All groups share one centre, and each spreads out both ways along 10 directions, with some noise.
Known rows, each followed by its group:
.00  .04  .10  .03  -.22  .03  -.08  .02  .02  .00  .10  -.05  -.04  .13  -.08  .06  .01  -.07  -.01  -.04
(1)
-.19  .00  .27  -.20  -.18  -.05  -.14  .16  .14  .13  -.11  .32  -.33  .00  -.06  -.33  .03  -.09  -.10  -.07
(1)
.02  .09  .05  .08  -.18  -.11  .01  -.07  -.06  -.10  -.07  .02  -.17  -.24  .16  .17  -.10  -.16  .03  .25
(1)
.04  -.12  -.04  .15  -.05  -.31  .10  -.08  -.21  .11  .03  -.08  -.14  -.10  .09  .25  .11  -.01  -.01  .18
(0)
.06  .04  .04  -.24  .00  .16  -.09  .01  .22  .02  -.08  -.14  -.23  -.10  .01  .19  -.08  .25  .15  -.22
(0)
.05  .23  .05  .34  .48  -.11  .26  -.15  .02  -.16  .21  .19  -.21  -.37  -.16  .22  .16  .25  .16  .03
(0)
.06  .00  -.01  .02  -.09  -.02  .04  .01  .23  .16  -.01  .21  -.23  .12  .00  .08  -.10  -.02  -.06  .02
(2)
-.04  .43  -.26  -.02  .35  -.17  -.08  -.12  -.17  -.11  .11  -.19  -.07  -.31  .35  -.22  .17  .39  -.12  -.17
(3)
.11  -.13  .04  -.03  .07  .17  .19  .05  .05  -.01  .11  .23  .06  -.17  -.14  .16  .04  -.07  .03  .09
(0)
-.01  .02  -.26  .03  .12  -.45  -.11  -.12  .35  .11  -.26  .14  -.08  .19  .01  .06  .12  -.08  -.20  -.20
(1)
.03  -.09  .07  -.04  -.04  .08  .08  .07  -.02  .00  .03  .10  -.03  -.02  -.10  .11  -.01  -.01  .03  .02
(1)
.10  -.23  .12  -.07  -.37  -.05  -.05  .09  .30  .21  -.20  .16  -.36  .20  -.10  .30  -.17  -.15  -.01  .04
(3)
.01  -.38  -.04  -.34  -.05  -.44  -.27  .16  -.07  .26  -.10  .00  -.10  .14  .00  -.06  .32  -.10  -.36  -.27
(3)
-.17  .34  .14  .34  .24  -.03  .07  -.10  -.11  .06  .50  .19  -.02  .14  -.22  -.28  .25  .13  .01  -.22
(2)
.19  .01  .05  -.04  .08  -.06  -.08  .10  .07  -.02  -.29  -.28  -.41  -.14  .11  .17  -.15  .41  .06  .03
(2)
-.04  -.24  .00  .10  .16  -.08  .18  .09  -.12  -.07  -.06  .16  .16  .02  -.21  .10  -.02  -.23  .01  .11
(3)
-.12  .07  .16  -.02  -.30  -.08  -.06  -.08  -.15  .00  .05  .03  -.11  -.26  .13  -.05  .02  -.21  .04  .22
(2)
.12  -.26  .13  -.25  -.45  -.10  -.27  .10  .27  .25  .05  -.01  -.08  .34  -.19  .09  .18  -.15  -.21  -.24
(3)
.11  .06  -.13  .19  -.03  -.22  .03  .05  .17  .09  .08  .44  -.07  .16  -.03  -.02  .06  -.30  -.34  .10
(1)
-.12  -.18  -.37  -.35  .01  -.16  .08  -.07  -.06  .14  -.03  .05  -.25  -.01  .15  .48  -.16  -.10  .02  -.33
(2)
-.15  -.14  -.08  -.04  .04  .07  .12  -.11  -.03  .18  .35  .02  .41  .36  -.30  .00  .24  -.05  .01  -.38
(2)
.13  .42  .10  .06  -.45  -.10  -.28  -.23  .56  -.02  -.04  -.02  -.54  -.06  .16  .26  -.02  .16  .04  -.10
(3)
-.03  .05  .07  -.02  -.09  -.33  -.26  .08  .05  .08  -.01  .11  -.32  .08  .02  -.14  .14  -.03  -.24  -.18
(3)
.00  .12  .11  .22  -.23  .01  .10  -.15  .34  .02  -.12  .23  -.10  -.01  -.06  .15  -.15  -.19  .11  .26
(2)
.01  -.01  -.07  .04  -.03  .06  .03  .11  .11  -.03  -.09  .09  .00  .28  -.10  .08  -.17  -.07  -.05  -.06
(2)
.07  -.22  .13  -.06  -.07  -.02  .07  -.02  .16  .26  .03  .01  -.30  .01  -.10  .33  -.04  .10  .14  -.06
(3)
.16  -.03  .04  .09  -.27  -.08  -.04  -.03  .29  .22  .11  -.01  -.22  .34  -.16  .28  .06  .13  -.04  -.18
(0)
-.05  .26  -.15  .10  .22  -.41  -.14  -.11  .09  -.35  -.35  -.16  -.32  -.15  .07  .28  -.03  .07  .04  -.19
(2)
.02  .08  .13  .04  -.08  -.15  -.16  .00  .02  -.15  -.01  -.11  -.07  -.01  -.06  .04  .13  -.01  -.05  -.09
(2)
.25  -.38  .11  -.10  -.30  .08  -.02  .24  .27  .07  -.11  .17  -.10  .25  -.28  .33  -.06  -.21  -.12  .02
(3)
.04  -.04  -.02  .07  -.12  .04  .08  .02  .16  -.06  -.16  .11  -.01  .10  -.11  .18  -.15  -.15  .05  .10
(3)
-.17  -.29  .09  -.32  -.17  .24  .10  .20  -.22  .19  -.09  .03  .00  -.02  .08  -.13  -.26  -.08  .05  .15
(1)
-.04  .13  .11  -.02  -.28  .23  -.03  -.02  -.07  -.08  .24  -.18  -.17  .14  -.06  .33  -.17  .07  .18  -.28
(2)
.22  -.13  .11  -.13  -.32  .17  -.02  .16  .01  .06  .08  .09  -.22  -.10  .02  .17  -.07  -.07  -.07  .17
(3)
.06  -.08  -.18  -.07  .13  -.40  -.08  -.18  .28  .00  -.24  -.10  .01  -.05  -.04  .27  .28  .05  -.05  -.21
(0)
.07  -.18  -.06  -.18  .23  .11  .07  .31  -.06  -.06  .00  .33  .09  -.08  -.08  -.18  .04  -.17  -.25  .01
(0)
.19  -.13  .11  -.03  .01  .16  .07  .26  -.05  .21  .27  .13  -.17  .13  -.11  -.06  .03  .19  -.16  -.04
(2)
.08  -.18  -.09  -.21  .14  -.04  -.01  .13  -.03  -.03  -.11  .04  -.02  -.15  .03  .06  .01  -.01  -.09  -.02
(0)
-.04  .12  .10  .07  -.08  -.09  -.09  .01  -.05  -.09  .08  .01  -.04  -.05  -.02  -.02  .07  -.05  -.03  .00
(3)
.02  -.11  .19  -.22  -.52  .08  -.03  -.10  .31  .27  .17  .34  -.09  -.13  .02  .06  .10  -.31  -.03  .14
(0)
.01  .27  .16  .15  -.15  -.26  -.15  .03  .20  -.12  -.14  .33  -.48  -.18  .07  -.06  -.03  -.21  -.12  .15
(1)
.22  .12  .14  .19  .04  -.05  -.07  .14  .39  -.22  -.05  .33  -.21  .12  -.37  .14  .12  -.04  -.16  -.08
(1)
-.26  -.04  -.11  -.36  .15  .05  .02  -.09  .19  .42  .09  .23  .07  -.02  .07  -.29  .06  .04  .01  -.28
(0)
-.13  -.28  -.16  -.36  .00  -.11  .00  -.03  .09  .32  -.07  .00  .16  .06  .08  .00  .08  -.04  -.06  -.16
(0)
.12  -.06  -.25  .04  .02  -.04  .13  -.11  -.05  .30  .21  -.11  -.05  .16  .14  .30  -.05  .13  -.03  -.04
(1)
.26  -.16  -.07  .23  .05  -.07  .13  .13  .11  .01  .00  .06  -.12  .27  -.24  .33  .01  .08  -.10  .00
(0)
.25  -.13  .13  .14  -.12  .23  .02  .09  -.07  -.45  .18  -.12  .43  .11  -.44  .28  .18  -.18  .02  .02
(1)
-.12  .00  .08  .03  -.04  -.06  .09  -.17  .11  .06  .01  .14  .02  -.16  -.05  .07  .11  -.08  .14  .07
(1)

New rows. What belongs after each?
.04  -.03  .16  .04  -.25  .21  .07  .13  -.05  .06  .37  .23  .05  .19  -.19  -.04  .04  -.18  -.07  .00
(2)
-.07  .09  -.27  -.03  .37  -.31  .02  .01  -.06  .06  .42  .34  -.29  .05  -.11  .16  .30  -.01  -.27  -.60
(2)
-.02  -.18  .28  -.25  -.35  .04  -.16  .14  .15  .26  .19  .30  -.10  .10  -.21  -.18  .28  -.12  -.20  -.14
(1)
-.22  .12  .05  .03  -.02  -.03  .22  -.31  .15  .13  .04  .38  .01  -.45  .11  .01  .01  -.23  .21  .27
(0)
.01  .14  -.02  .28  -.13  -.14  .12  -.25  .21  .08  .13  .33  .01  -.04  .00  .16  .04  -.31  .00  .23
(1)
.19  .06  .09  .18  .06  -.01  -.05  .19  -.13  -.01  .19  -.20  -.36  .29  -.14  .16  .00  .34  -.08  -.21
(0)
.07  -.26  -.03  -.13  -.06  -.19  .08  -.20  .06  .24  .04  -.10  -.04  -.23  .01  .41  .23  .11  .09  -.02
(0)
-.06  .24  .14  .22  -.28  .10  .06  -.07  .30  -.02  -.02  .39  -.12  .10  -.07  -.01  -.20  -.34  .05  .20
(0)
.20  -.13  .11  -.11  -.25  .23  -.08  .18  .18  .05  .06  -.07  -.15  .26  -.15  .22  -.11  .07  -.04  -.13
(0)
.08  .10  -.12  .17  -.38  .15  .04  -.08  -.10  .19  .25  -.15  -.03  .32  .21  .20  -.33  -.10  .01  .13
(1)
.01  .06  .18  -.02  -.29  -.02  -.17  -.08  -.04  .29  .33  -.39  -.28  .24  -.06  .15  .11  .39  .09  -.38
(0)
.23  .00  -.14  .25  .18  -.14  .08  .19  -.45  -.25  .24  .14  .08  -.10  .07  .02  .08  -.25  -.33  .26
(1)
.16  .14  .17  .07  -.05  -.07  -.11  .15  -.04  -.34  .01  .11  -.21  -.28  -.05  .07  .07  -.13  -.09  .13
(0)
-.03  -.17  -.33  .05  .41  -.21  .26  -.12  .13  .13  -.26  .01  .11  .09  -.04  .28  -.06  .12  .07  -.07
(0)
-.13  -.02  -.39  -.11  .45  -.37  .09  -.07  -.08  .10  -.40  -.08  -.39  -.22  .32  .21  -.23  .22  .07  -.11
(2)
.12  -.27  -.08  .05  -.09  -.11  .15  .12  .04  .14  -.04  .37  .03  .06  -.06  .10  .01  -.34  -.23  .30
(0)
.01  -.09  -.05  -.29  .05  .04  -.07  .09  .08  -.05  -.15  .07  .00  -.16  .04  .02  -.02  -.05  -.04  -.07
(0)
-.01  -.01  -.29  -.22  -.10  -.11  .03  -.20  .11  .11  -.10  .02  .18  -.19  .29  .04  .08  -.07  -.13  .10
(3)
.07  .14  -.13  .10  .17  -.31  .03  -.08  .18  .42  .25  .26  -.47  .04  .13  .03  .16  .21  -.21  -.15
(1)
-.04  .10  .05  .03  -.01  -.21  -.09  -.11  .12  .12  .01  .01  -.20  -.07  .03  .01  .13  .11  -.02  -.10
(2)
-.08  -.12  -.02  -.37  -.23  -.04  -.02  -.13  .47  .41  -.07  .42  -.15  -.14  .14  -.02  .05  -.19  -.06  .00
(0)
.05  -.35  -.07  -.34  -.21  .01  -.08  .08  .24  .40  .08  .14  .11  .26  -.09  .01  .17  -.11  -.22  -.20
(0)
.09  .03  .09  .04  -.22  -.19  -.18  .11  -.08  -.10  -.04  .02  -.26  -.06  .07  .03  .05  -.12  -.17  .09
(0)
.05  .12  .12  .16  -.13  .16  .04  .21  .09  .06  .22  .39  -.22  .28  -.13  -.10  -.14  -.15  -.17  .01
(2)
-.02  -.10  -.20  -.16  -.06  -.06  -.16  .16  -.12  -.26  -.25  -.20  .05  .28  -.05  .17  -.14  -.17  -.12  -.26
(2)
.03  .03  .14  -.05  -.25  -.04  -.06  -.18  .27  .13  .17  .06  -.09  -.10  -.08  .20  .19  .00  .08  -.09
(0)
.23  -.01  .04  .07  -.31  .07  -.04  .18  .08  -.41  -.19  .16  -.19  -.09  -.11  .38  -.22  -.34  -.09  .24
(2)
.12  -.20  -.28  .18  .11  -.14  .20  .09  .25  .21  -.25  .14  -.13  .44  -.11  .30  -.20  .05  -.11  .00
(0)
.26  .05  .02  .75  .10  -.05  .35  .04  -.02  .11  .25  .05  -.30  .52  -.35  .46  -.10  .24  .03  .08
(0)
.27  .08  .13  .05  .08  -.08  -.08  .24  .11  -.22  .06  .38  -.36  -.33  -.08  .07  .18  -.10  -.25  .11
(0)
-.13  .11  .15  .28  -.34  -.38  -.01  -.35  -.19  .05  .14  -.20  -.09  -.09  .06  .20  .16  -.09  .15  .17
(0)
.18  -.24  -.03  -.10  -.06  -.35  -.16  .21  -.24  .00  .03  -.09  -.11  -.02  .01  .07  .30  -.03  -.34  -.04
(0)
.11  .12  .11  .29  -.25  -.41  -.23  .02  -.10  -.31  -.11  .01  -.21  -.02  -.03  .10  .12  -.28  -.23  .20
(0)
.23  -.01  -.06  -.04  -.36  -.01  -.15  .20  .27  -.31  -.27  .18  -.36  .13  -.05  .38  -.25  -.30  -.18  .00
(2)
.20  .00  .19  .08  -.26  .10  -.07  .04  .29  -.01  -.02  -.04  -.04  .15  -.20  .14  .02  .06  .01  .02
(2)
-.17  .07  .13  .22  .20  -.37  -.03  -.04  .02  .09  -.08  .16  -.41  .06  -.11  -.01  -.02  -.02  .04  -.11
(3)
.10  .06  .19  -.01  -.17  -.35  -.16  -.15  -.07  .02  .21  -.16  -.38  -.45  .10  .27  .38  .16  .03  -.03
(0)
-.23  -.04  -.18  -.53  -.02  -.18  -.30  .10  .07  .08  -.47  .02  -.12  -.10  .37  -.31  -.18  -.16  -.19  -.16
(0)
-.13  .06  .04  -.15  -.06  -.18  -.06  -.11  .01  .07  .01  .14  -.14  -.27  .15  -.08  .10  -.11  -.02  .04
(0)
-.04  .12  .06  .07  -.23  .15  .11  -.11  .09  .16  .14  .09  -.17  -.03  .10  .08  -.15  .02  .13  .13
(3)
.09  -.16  .03  .01  -.10  .12  .17  -.04  -.01  .13  .27  .10  .15  .00  -.11  .17  .10  -.07  .02  .08
(1)
.00  .24  -.13  .24  .19  -.06  .06  -.06  -.04  .11  .20  -.03  -.20  .26  .07  .05  -.13  .21  .00  -.15
(1)
-.21  -.04  .31  -.17  -.13  .12  -.04  .25  .03  .09  -.08  .39  -.21  -.02  -.14  -.39  -.07  -.16  -.07  .06
(1)
-.06  -.24  -.01  -.16  -.10  -.11  -.06  .05  .02  .25  -.20  -.06  .19  .16  .08  -.19  .02  -.07  -.10  .09
(2)
.16  -.08  -.02  .01  -.21  -.11  -.05  .07  .32  -.04  -.13  .27  -.11  .06  -.12  .23  .01  -.26  -.15  .04
(2)
.16  -.06  -.04  .08  -.09  -.33  -.12  -.21  .35  -.06  .13  .09  .29  .07  -.31  .25  .57  -.19  -.16  -.22
(1)
-.14  -.14  -.12  -.27  -.04  -.11  -.21  .17  -.11  .07  -.12  -.05  .15  .30  .04  -.29  .00  -.12  -.26  -.25
(0)
-.14  -.14  -.15  .00  -.09  -.47  -.04  .06  -.29  -.13  -.40  .15  .05  -.17  .25  -.16  -.05  -.53  -.26  .39
(0)
.10  -.06  .23  -.02  -.07  -.14  -.10  .09  -.13  .09  .13  .10  -.20  -.33  .09  -.16  .23  .01  -.16  .23
(2)
-.01  -.05  .04  -.12  -.16  -.03  .02  .03  .11  .17  .03  .23  -.19  -.15  .08  .03  -.02  -.14  -.05  .12
(0)
.25  -.29  -.17  -.11  .06  .26  .27  .44  -.32  .39  .20  .27  -.38  .11  .25  .02  -.38  .05  -.27  .27
(1)
.18  .27  .16  .11  .20  .26  .11  .15  .25  -.13  .18  .39  -.46  -.22  -.13  .08  -.10  .17  .04  .00
(0)
.12  .35  -.21  .02  -.02  .08  -.05  .03  .12  -.08  .02  .13  -.13  -.01  .21  -.10  -.09  .13  -.20  .00
(3)
.11  .02  .06  .00  -.21  -.01  -.05  .03  .16  -.02  .04  .10  -.28  .03  -.06  .25  -.01  -.04  -.02  -.07
(2)
.18  .18  .00  .26  -.10  .09  .06  .12  .35  -.26  -.19  .31  -.33  .18  -.17  .32  -.32  -.18  -.02  .05
(2)
